The groups are shells around one centre, one inside the other: the same stretched ball of 3 dimensions in 7 sizes.
(in the rows, 128 means zero)
Some rows, each with its group after it:
[134 110  96 141 142 133 106 122 152 126 117 142 121 130] => Q_619
[138 100  97 144 157 129 103 123 155 117 120 142 119 131] => Q_348
[128 117 178 121 152 109 148 155 108  96 144 106 134 120] => Q_936
[154 117 108 133 172 119 115 137 134 103 115 117 131 124] => Q_619
[ 71 148 238 104  57 122 186 158  81 133 167 115 138 119] => Q_348
[150 111  56 147 154 138  88 112 166 129 101 147 121 132] => Q_493
[178  99  28 154 198 132  71 112 177 111  88 140 120 132] => Q_493
[155 113 127 130 181 112 124 145 126  93 123 108 133 122] => Q_936
[131 141  85 131 109 143 113 119 141 144 106 137 131 128] => Q_349
[116 110 154 131 132 122 134 139 129 116 141 131 125 127] => Q_619
[126 148  98 127 100 142 121 123 132 144 110 133 133 126] => Q_493
[121 131 179 116 129 115 154 153 102 107 142 106 137 120] => Q_410
[184  94  25 156 210 129  68 112 179 106  88 139 119 132] => Q_348
[ 96 144 140 123  70 142 139 127 123 152 131 140 130 127] => Q_349
[102 154 139 118  71 140 143 131 116 150 126 131 135 124] => Q_349
[127 132  92 135 112 141 112 119 144 141 112 142 127 129] => Q_781
[133 144  72 133 106 146 108 115 145 148 101 140 131 128] => Q_410
[137 103 113 140 157 125 112 130 146 113 124 135 122 129] => Q_781
[ 87 146 227 105  79 117 181 160  81 122 161 107 140 118] => Q_936
[130 126 150 123 138 119 139 145 116 110 132 114 134 122] => Q_781
[ 88 137 153 125  67 141 142 129 124 151 139 144 127 128] => Q_410

New rows, each followed by its group:
[ 74 158 217 104  48 129 181 152  84 142 157 117 140 119] => Q_348
[ 78 144 229 106  68 121 181 157  85 129 164 114 137 119] => Q_493
[ 92 119 224 116 109 112 170 158  97 109 166 115 131 121] => Q_936
[153 102 129 134 188 111 120 144 132  90 127 113 128 124] => Q_348
[112 147 108 127  82 145 125 121 132 153 116 140 131 127] => Q_493
[ 89 124 227 113 100 113 173 159  93 113 166 114 133 121] => Q_410
[178  81  62 154 223 118  81 124 169  90 105 132 118 131] => Q_936
[119 131 100 134 103 142 115 119 143 145 116 145 126 130] => Q_349
[149 140  72 132 135 137 107 122 141 132  98 128 133 126] => Q_410
[ 96 125 157 127  90 133 140 132 125 138 141 140 125 128] => Q_493
[ 87 162 198 105  59 130 173 149  87 140 148 114 141 119] => Q_936
[ 89 149 193 111  72 128 166 147  96 136 148 119 137 121] => Q_781
[ 97 129 148 127  86 137 137 130 128 143 137 142 126 128] => Q_493
[158  89  71 152 187 127  87 120 168 108 110 142 117 132] => Q_936
[ 85 134 179 121  73 133 153 138 114 141 149 136 128 126] => Q_349
[156  96  85 146 183 124  96 125 157 106 113 135 121 130] => Q_619
[ 89 134 173 121  76 133 151 137 115 141 146 136 129 126] => Q_619
[125 116 181 122 149 109 149 154 108  97 146 108 133 121] => Q_410
[176 121  51 140 185 128  90 123 153 110  91 122 131 126] => Q_936
[135 111 155 128 160 112 135 147 120  98 136 113 130 123] => Q_349
[132 143 106 126 115 135 124 129 128 134 112 125 135 124] => Q_349
[115 155 138 117  89 135 143 136 111 139 123 121 138 122] => Q_410
[130 129  84 137 116 142 108 117 148 141 109 144 126 130] => Q_619
[142 133  56 140 125 145  96 111 156 143  96 145 126 130] => Q_348
[113 124 115 134 105 139 120 122 141 141 124 146 124 130] => Q_493
[170 124  60 138 175 129  96 124 149 113  94 122 131 126] => Q_410
[152 117  51 145 150 140  88 112 164 131  97 145 123 132] => Q_349
[104 120 211 116 123 110 164 158  98 104 159 110 133 121] => Q_410
[ 76 126 228 115  80 119 174 153  96 125 169 124 130 123] => Q_936
[ 77 143 180 118  53 138 157 136 110 151 148 139 130 126] => Q_348
[135 103 108 141 153 127 109 127 149 117 123 139 121 130] => Q_349
[103 162 142 114  68 140 147 134 109 150 125 125 139 122] => Q_936
[105 144 111 128  75 147 125 119 135 157 119 146 128 129] => Q_410
[180  84  59 153 223 118  80 124 169  90 102 130 119 130] => Q_410
[118 151 126 120  95 136 136 132 118 140 120 124 136 123] => Q_493
[ 59 163 213 105  19 139 180 144  89 160 158 131 136 122] => Q_936
[133 100 129 138 159 121 118 134 141 108 131 132 122 128] => Q_349
[ 74 153 194 111  45 136 168 141  99 151 151 130 135 123] => Q_349
[ 92 142 219 107  89 117 176 159  86 120 158 108 139 118] => Q_410
[154 137  61 135 141 138 100 119 146 131  94 130 132 126] => Q_410
[ 93 119 184 124  98 125 150 142 117 127 153 133 126 126] => Q_348
[ 70 140 238 108  61 121 184 156  85 131 170 119 135 121] => Q_348
[171  96  57 150 199 125  84 120 166 103 100 134 121 130] => Q_619
[114 147 116 125  87 142 129 125 127 148 118 135 132 126] => Q_619
[156  93  74 150 184 127  90 121 164 108 110 140 118 132] => Q_348
[114 123 194 118 130 112 158 156 102 104 151 109 134 120] => Q_348
[156 129  95 131 161 125 113 133 133 111 107 116 134 124] => Q_410
[147 114  64 145 150 137  93 115 161 128 103 144 122 131] => Q_619
[144 134 100 129 139 130 118 131 132 122 110 122 134 124] => Q_619
[123 123 172 121 137 114 147 150 109 105 141 111 134 121] => Q_349
[ 97 155 193 107  78 125 169 151  90 131 146 110 141 118] => Q_936
[ 75 136 199 117  62 131 164 142 105 142 157 134 129 125] => Q_348
[186  83  58 153 232 115  80 126 168  85 102 126 120 130] => Q_936
[155  87  91 149 191 121  96 127 160 100 118 136 118 131] => Q_936
[140 134 130 123 143 121 132 141 118 112 121 111 136 121] => Q_410
[155 129  67 137 151 135 100 121 148 125  99 130 130 127] => Q_619
[154 131  91 131 153 128 113 131 135 117 106 119 134 124] => Q_348
[179  95  48 152 209 124  79 120 169 100  96 132 121 130] => Q_349
[ 84 119 211 120  92 121 163 149 106 123 163 128 127 124] => Q_936
[ 72 135 197 118  58 133 162 140 108 145 157 137 128 126] => Q_936
[ 80 143 167 120  54 141 151 132 116 154 143 142 129 127] => Q_410
